The rows are grouped in 2 ways, from coarse to fine. Each group lies inside one group of the grouping before and may be the whole of it. The rows also spread widely along 3 directions, which tell nothing about the answers.
In the rows, 128 means zero.
Some rows, each with its group in each grouping after it:
[133 142 145 182  91 132 129 102 113 101 138 184 120 115 154] : j257 nup
[118 175 138 117 109 138 145 104 171 118 122 127 166 147 144] : j257 Gis
[194 160 158 105 153 195 124  88 127 169 128 179 165 155 170] : j391 foza
[172 117 109 184 120  89  97 109 142 179  94 124 131 203 101] : j257 Vufos
[140 157 129  91 165 141 171 128 171 144 129 101 225 145 149] : j391 Kemep
[147 118 114 186 107 103 122 128 115 152 120 189  85 151 133] : j257 Desoz
[129 159 130 116 129 159 148 104 140 129 173 148 185 102 156] : j391 rano
[127 135 135 195  88 134 132  99  95 100 146 191 103 103 148] : j257 nup
[187 107  93 138 190 119 127 161 155 208 110 116 160 196 106] : j391 Kemep
[119 150 128 165  92 110 143  92 124 125 130 130 155 144 132] : j257 Vufos
[112 189 163 113 145 214 168  87 104  94 161 174 171  86 196] : j391 Kemep
[175 136 129 127 144 168 129 105 137 162 142 158 165 137 152] : j391 rano
[169 124 112 135 146 154 125 116 136 167 152 161 154 139 137] : j391 rano
[105 172 134 126 146 184 179 102 112 104 166 162 175  84 163] : j391 Kemep
[127 159 168 149  90 152 140  87 129  85 126 170 145 113 180] : j257 nup

New rows. What belongs after each?
[140 156 123 117 167 157 162 126 141 141 144 134 185 134 149] : j391 Kemep
[171 148 129 124 147 168 138 103 116 169 143 174 161 141 138] : j391 foza
[129 149 148 163  94 115 140 107 137 104 129 151 155 128 151] : j257 nup
[160 133 115 138 172 158 140 126 128 163 130 147 154 146 139] : j391 Kemep
[165 143 143 186 100 151  92  69  96 133 101 182  92 163 159] : j257 Vufos
[136 165 135 139 106 153 118 101 155 122 125 156 138 151 140] : j257 Gis
[113 163 168 162  76 167 148  78 107  72 137 194 129  92 185] : j257 nup
[107 163 135 161  87 111 153  83 131 104 130 124 166 125 135] : j257 Vufos
[166 133 113 137 140 153 131 120 134 166 156 159 158 142 133] : j391 rano
[160 150 135 154 120 151 105 100 148 137 110 176 102 165 143] : j257 Gis
[157 129 143 209  99 153 105  93  82 118 125 224  65 130 161] : j257 nup
[104 185 167 146  88 158 147  56 118  89 131 154 157 119 175] : j257 Vufos
[113 166 153 174  82 153 132  66 103  96 133 169 125 118 156] : j257 Vufos
[125 150 136 173  93 113 136  89 125 125 122 139 155 141 131] : j257 Vufos
[142 120 120 200 100 130 115 108  84 135 126 229  58 126 151] : j257 Desoz
[142 146 111 122 166 136 159 143 146 157 133 116 188 143 129] : j391 Kemep
[139 155 148 154  98 129 125  81 137 127 104 131 160 164 152] : j257 Vufos
[129 162 151 164  94 136 125  72 123 114 116 142 145 142 152] : j257 Vufos
[120 158 136 147  88 111 140  92 146 121 119 108 178 152 133] : j257 Vufos
[122 184 163 117 101 174 129  86 157  96 124 156 149 137 165] : j257 Gis
[138 140 148 172  92 129 127 102 114 106 134 183 123 122 155] : j257 nup
[214 115 110 144 177 148 102 127 124 221 120 163 141 190 114] : j391 foza
[134 165 157 166  90 154 123  62 113 113 115 158 130 139 164] : j257 Vufos
[188 132 134 155 175 198 114 112  90 164 121 197 103 153 164] : j391 Kemep
[184 115  99 140 153 132 119 134 142 188 144 148 154 155 123] : j391 rano
[169 113 122 178 106  89 113 135 148 155 106 145 129 167 121] : j257 nup
[129 141 127 187  88 119 128  87 111 122 127 152 128 141 128] : j257 Vufos
[ 97 168 127 137  90 142 141 100 148 103 142 148 146 119 140] : j257 Gis
[172 151 137 115 153 165 137 100 126 165 140 168 169 143 139] : j391 foza
[136 143 122 112 133 150 148 115 155 141 162 139 190 116 146] : j391 rano
[ 97 153 115 155  87  79 165 106 153 116 141  86 198 129 114] : j257 Vufos
[ 84 173 117 179  87 174 149  89  85  74 184 209  84  72 132] : j257 Gis
[166 136 129 117 147 157 131 115 149 163 148 153 169 140 152] : j391 rano
[156 154 160 126 109 138 124  93 154 133  93 171 134 165 189] : j257 Desoz
[126 156 170 159  88 163 137  85 110  87 137 190 126 103 180] : j257 nup
[152 137 135 143 110 107 126 117 154 145 103 159 129 166 159] : j257 Desoz
[153 130 135 159 109 101 127 122 161 127 106 125 155 155 139] : j257 nup
[ 77 179 126 136  88 134 163 107 146  81 166 143 167  92 131] : j257 Gis
[128 131 108 183  94  89 127 106 126 141 136 123 145 142 104] : j257 Vufos
[112 168 143 143  89 129 147  77 136 104 117 125 174 135 151] : j257 Vufos
[158 142 147 141 104 124 119 104 147 141  94 173 122 167 175] : j257 Desoz
[148 141 155 158 103 129 128 101 144 121 113 154 148 145 157] : j257 nup
[160 137 104 144 150 134 137 119 108 172 164 165 157 136 107] : j391 foza
[144 158 178 149  97 166 123  78 127  95 113 184 137 131 188] : j257 nup
[129 143 140 167  87 117 143 108 127 102 130 154 143 116 151] : j257 nup
[120 151 128 171  87 111 135  89 126 124 120 133 153 138 128] : j257 Vufos
[132 153 158 137 100 149 130  94 142 113 109 175 134 143 192] : j257 Desoz
[ 89 161 134 174  78 123 155  75 105  92 153 147 145 102 138] : j257 Vufos
[139 161 173 141  91 148 128  95 148  94 115 154 168 130 184] : j257 nup
[125 136 141 172  85 118 143 108 129  97 140 165 143 117 147] : j257 nup
[ 93 164 123 126 139 160 185 122 116 103 176 142 191  76 147] : j391 Kemep
[166 150 176 139 108 154 115  87 142 111  98 165 135 152 189] : j257 nup
[129 151 135 195  87 147 118  66  82 116 134 189  91 124 151] : j257 Vufos
[138 133 132 188  95 122 125 111 111 113 131 178 115 124 141] : j257 nup
[178 133 118 147 154 155 127 108 107 185 151 178 148 148 125] : j391 foza
[128 152 141 140 104 130 135 101 135 115 115 171 131 138 171] : j257 Desoz
[176 130 127 145 180 174 125 120 116 165 126 167 136 153 149] : j391 Kemep
[139 146 146 159  94 115 137 107 142 111 124 149 155 125 154] : j257 nup
[113 177 151 106 114 200 161  83 117  94 184 172 176  68 189] : j391 rano
[156 134  98 129 145 112 152 132 133 176 165 131 187 140  92] : j391 foza
[126 174 167 158  89 165 127  56 104  95 128 173 133 120 175] : j257 Vufos
[157 123 106 132 141 136 131 123 149 169 157 141 166 137 127] : j391 rano
[127 164 141 170  91 136 136  71 117 106 125 150 145 140 153] : j257 Vufos
[109 175 160 153  78 151 139  59 115  91 132 156 150 120 172] : j257 Vufos
[157 154 133 106 171 175 150 122 140 148 124 138 179 152 166] : j391 Kemep
[142 149 118 108 172 129 168 142 165 161 133 105 212 152 132] : j391 Kemep
[150 149 155 177  93 143 117  69 111 123 109 164 117 154 155] : j257 Vufos
[142 185 183  84 165 225 153  85 137 104 119 166 188 124 214] : j391 Kemep
[119 173 141 149 103 162 131  89 134 101 136 174 128 127 147] : j257 Gis
[129 142 148 158  90 128 140 100 126  95 132 166 137 119 156] : j257 nup
[176 118 109 196 109  92  96 103 122 176 102 142 114 184 111] : j257 Vufos
[154 154 176 154  98 166 116  79 127 102 107 186 127 137 197] : j257 nup
[143 162 144 107 131 186 144  91 138 128 157 169 173 108 179] : j391 rano
[161 139 131 129 142 179 123  98 125 143 155 180 146 122 166] : j391 rano
[190 138 137 129 159 169 128  97 114 179 133 179 152 157 151] : j391 foza
[200 163 171  91 162 193 122  79 145 170 110 157 188 181 182] : j391 foza
[160 114  90 139 145 114 134 143 153 180 161 132 168 149 110] : j391 rano
[105 180 182 138  74 169 152  67 119  55 143 183 154  79 194] : j257 nup
